There are 5 hidden switches. A switch that is on adds its own fixed numbers to the row, and there is some noise. The rows also spread widely along 3 directions, which tell nothing about the answers.
Known rows, each followed by its switches (1 for on, 0 for off):
[-50 -17   4   0  17  -9 -16  31   1 -21 -13  -4 -23 -21 -15 -24   2  11] -> 1 1 1 0 0
[-54 -55   3  19  20 -15 -22  28  -2 -12 -26  25  -9 -15  -1 -19  36   8] -> 1 1 1 1 1
[-29 -44   2  16  14 -16 -10  19   2  -4 -24  10  -6  -6  -3  -2  32   3] -> 0 1 0 0 1
[-28 -15   6 -21  12 -14  -7  30   4   3   3 -23 -28  -8  -6 -22  -8 -11] -> 1 0 0 1 0
[-34 -31  -7  -2   1 -15 -16  14   1 -18 -15  -4 -24  -4  -2 -13  21   1] -> 1 0 0 1 0
[-30  -8  -4  -9   3   0  -6  22   1  -1 -10  -2 -18 -14  -1  -8   4  11] -> 0 0 0 0 0
[-44 -13  14 -17   8 -13  -1  25  15   8 -10 -12 -23 -11   0 -17  -3  -8] -> 1 0 0 0 0
[-20 -25  10  -9   8 -21  -5  22   9   9 -11  -9 -17   4  -1 -10  13  -3] -> 0 0 0 1 0
[-41 -40  -5  15  18 -14 -27  31  -6  -6 -23  17 -16 -23  -5 -18  22   1] -> 1 1 0 1 1
[-34 -34   4   8  11 -13 -10  19   5  -6 -18   5 -14  -6   7 -17  23   0] -> 1 0 0 0 1
[-29 -13  -8   1   9  -2 -14  27  -4   0  -9  18 -14 -14   3 -10   5  15] -> 0 0 0 0 1
[-53 -30   2  12  23  -5 -22  26  -1   0 -20  15 -20 -25  -2 -15  13   0] -> 1 1 0 0 1
[-22 -39  -2   6  -7 -28  -1  -1  15 -36 -23 -22 -12  11  -1  -3  35   1] -> 1 0 0 0 0
[-15 -56  -3  14  13 -27 -12  21  -7 -26 -17  -1 -12   9 -14  -7  43   7] -> 0 1 1 1 1
[-41 -22 -11  -5   4 -11 -17  22   1 -11 -10   2 -21 -13   2 -18   9   5] -> 1 0 0 1 0

New rows, each followed by its switches (1 for on, 0 for off):
[-21 -33  -4   4  -2 -16   0  11   3 -39 -21 -10 -16  14 -11  -3  31  23] -> 0 0 1 0 0
[-28 -52   9   2  22 -29 -14  30   2 -24 -18 -14 -17   1 -13 -22  27  -6] -> 1 1 1 1 1
[-48 -20   3  -7  12 -11  -7  22   4 -17 -14  -7 -19 -12  -5 -19   8  16] -> 1 0 1 0 0
[-22 -27   1  -3   4  -9  -7  24   3  -2 -10   8 -11  -2   0  -8  14   3] -> 0 0 0 0 1
[-69 -41 -10  30  19   1 -28  24  -7 -20 -27  44 -14 -37   1 -15  30  31] -> 1 1 1 0 1
[-40  -1   1 -18  12  -5  -8  27   6  -1  -5 -19 -30 -21  -7 -20 -13  -6] -> 1 0 0 0 0
[-29 -18  -1   4   0  -9  -7  17   1  -2 -11   6 -11  -7   4  -6  14  15] -> 0 0 0 0 0
[-49 -10   0  -9  10  -7 -10  31   1 -18  -7  -7 -24 -14  -9 -23   1   9] -> 1 0 1 0 0
[-53   1  -7   0  18   9 -18  37 -10  18 -11  24 -25 -41  -5 -11 -17  10] -> 0 1 0 0 0
[-42  -3   3 -10   9   2 -11  36  -6  -4  -5   6 -18 -18  -9 -14  -9  21] -> 0 0 1 0 0
[ -8 -29 -16   3   5 -10 -18  21  -5  -9  -8  -5 -15   4   0 -14  16   5] -> 0 0 0 1 1
[-50 -30  -2  17  10  -3 -10  19  -1  -3 -21  22  -9 -17  -1  -5  23  13] -> 0 1 0 0 0
[-43 -35  13   2   5 -19   2  17   9 -24 -16  -2 -12  -4  -1 -12  28  13] -> 1 0 1 0 0
[-29   7 -19 -11   3   7 -13  27  -8 -11   3  -7 -26 -22  -3 -14 -11  16] -> 0 0 0 0 0
[-26 -26 -14  -1  -2 -12  -6   5   1 -36 -16 -20 -23  -7   1 -10  23  11] -> 1 0 0 0 0
[-30 -33  13  -6   8 -19  -5  29   4  -7  -8   2 -13   8  -8 -10  19   8] -> 0 0 1 1 0
[-48 -42   8  14  16 -12 -17  25   1  -4 -25  12 -13 -23   1  -9  25  -4] -> 1 1 0 0 1
[-39 -28  18   6  15  -9 -10  23   5  22 -21  33  -4 -14   8  -5  21   7] -> 0 0 0 0 1
[-25 -12  14 -20   4 -11   1  23   8   8  -4 -12 -12  -2  -2  -8  -7  -2] -> 0 0 0 0 0
[-45 -25   0  -2   2 -12  -8  14   8 -30 -13 -10 -18  -5  -6 -17  16  17] -> 1 0 1 0 0
[-76 -24   5  10  14  -4 -16  23   3  -2 -20  37 -11 -31   3 -16  18  21] -> 1 0 1 0 0
[-29 -32  -3   7   9 -11 -11  23  -1 -23 -18  10 -12   1  -5  -8  22  21] -> 0 0 1 0 1
[-37 -20   0  -4   6 -15  -5  16  11 -17 -15 -10 -18  -7  -2 -14  15   2] -> 1 0 0 0 0
[-23 -32 -21  -3   2 -10 -23  23  -7 -23 -10  -6 -26  -8   1 -24  12   7] -> 1 0 0 1 1
[-49 -32   1   8  14 -13  -9  17   8 -14 -22   0 -20 -22  -3  -8  16   4] -> 1 1 0 0 0
[-60  -6 -19   3  10   8 -32  25  -5   1  -7  24 -23 -34   5 -20  -3  17] -> 1 0 0 1 0
[-41 -48  -5  32   3 -19 -13   0   0 -20 -34  16  -5 -10   9   6  54  16] -> 0 1 0 0 0
[-17 -22  -9  -5  -3 -12 -15  21  -1 -13 -10 -10 -20   2  -4  -7  12   3] -> 0 0 0 1 0
[-30 -27  12   2   0 -16   0  12  12   5 -14   0 -13  -1   1  -1  24   3] -> 0 0 0 0 0
[-23 -65  -6  28   6 -20  -4   5   1 -45 -36  13  -7   8  -6   1  67  22] -> 0 1 1 0 1
[-13 -28  -5 -10   0 -20 -11  19   0 -26  -8 -16 -15  11 -10  -7  23  16] -> 0 0 1 1 0
[-23 -13   3 -13   7 -10  -2  21   4   3  -7 -10 -18 -12  -7 -11  -2   2] -> 0 0 0 0 0
[-34 -29 -14   8  11  -5 -27  24  -5 -11 -15  10 -20 -11   4 -23  14  10] -> 1 0 0 1 1
[-33 -14 -22   0   7   5 -25  24 -11 -17 -12  -2 -27 -19   1 -24   1  13] -> 1 0 0 0 1
[-68 -21   2  12  12  -5 -17  13   9   7 -16  33 -11 -28  11 -19  14  15] -> 1 0 0 0 0
[-37 -36   1  -5   9 -17 -11  24   6 -22  -9  -6 -20   4  -5 -19  21   9] -> 1 0 1 1 0
[ -8 -21  -6  -6  18 -10 -16  38 -14  -7  -6 -11 -25 -12 -18 -12  -1  -7] -> 0 1 0 1 1
[-35 -11  -7 -16  13   2 -16  31  -7 -24  -5  -5 -27 -17  -9 -27  -3  18] -> 1 0 1 0 1
[-40  -5 -24  -3   0  -3 -15  16  -2 -23  -9 -10 -25 -22  -3 -19  -3  13] -> 1 0 0 0 0
[-33 -53 -12  19  -2 -24 -10  -4   4 -44 -34 -13 -14  -2  -2  -2  45   3] -> 1 1 0 0 0
[ -9 -36  -6   3  -8 -21   5   2   6 -26 -20 -25 -16  15  -3   3  36   3] -> 0 0 0 0 0
[-19 -46   6   5  -4 -27   6   5  10 -38 -18 -16  -6  21  -1   3  48  15] -> 0 0 1 0 0
[-33 -10  -2  -5   2  -4  -8  18  -1  -1 -13   7 -14  -9   1  -3   8  14] -> 0 0 0 0 0
[-21 -34 -10   0   4 -15  -9  15   5 -26 -20 -12 -13   1   1 -13  26   5] -> 1 0 0 0 1
[-17 -14 -13  -7   0  -3 -19  25  -6 -11  -1 -13 -23  -2  -6  -9   4   4] -> 0 0 0 1 0
[-54 -24   9  -2  12 -12 -11  25   4   1 -20  -6 -18 -22  -5 -11   5 -11] -> 1 1 0 0 0
[-62 -41  16  10  18 -21  -6  22   9 -15 -26  15 -15 -15  -3 -16  27   9] -> 1 1 1 0 0
[-15 -48  -6  14  17 -16 -20  21  -4 -14 -21   2 -14  -5  -2  -8  36  -1] -> 0 1 0 1 1
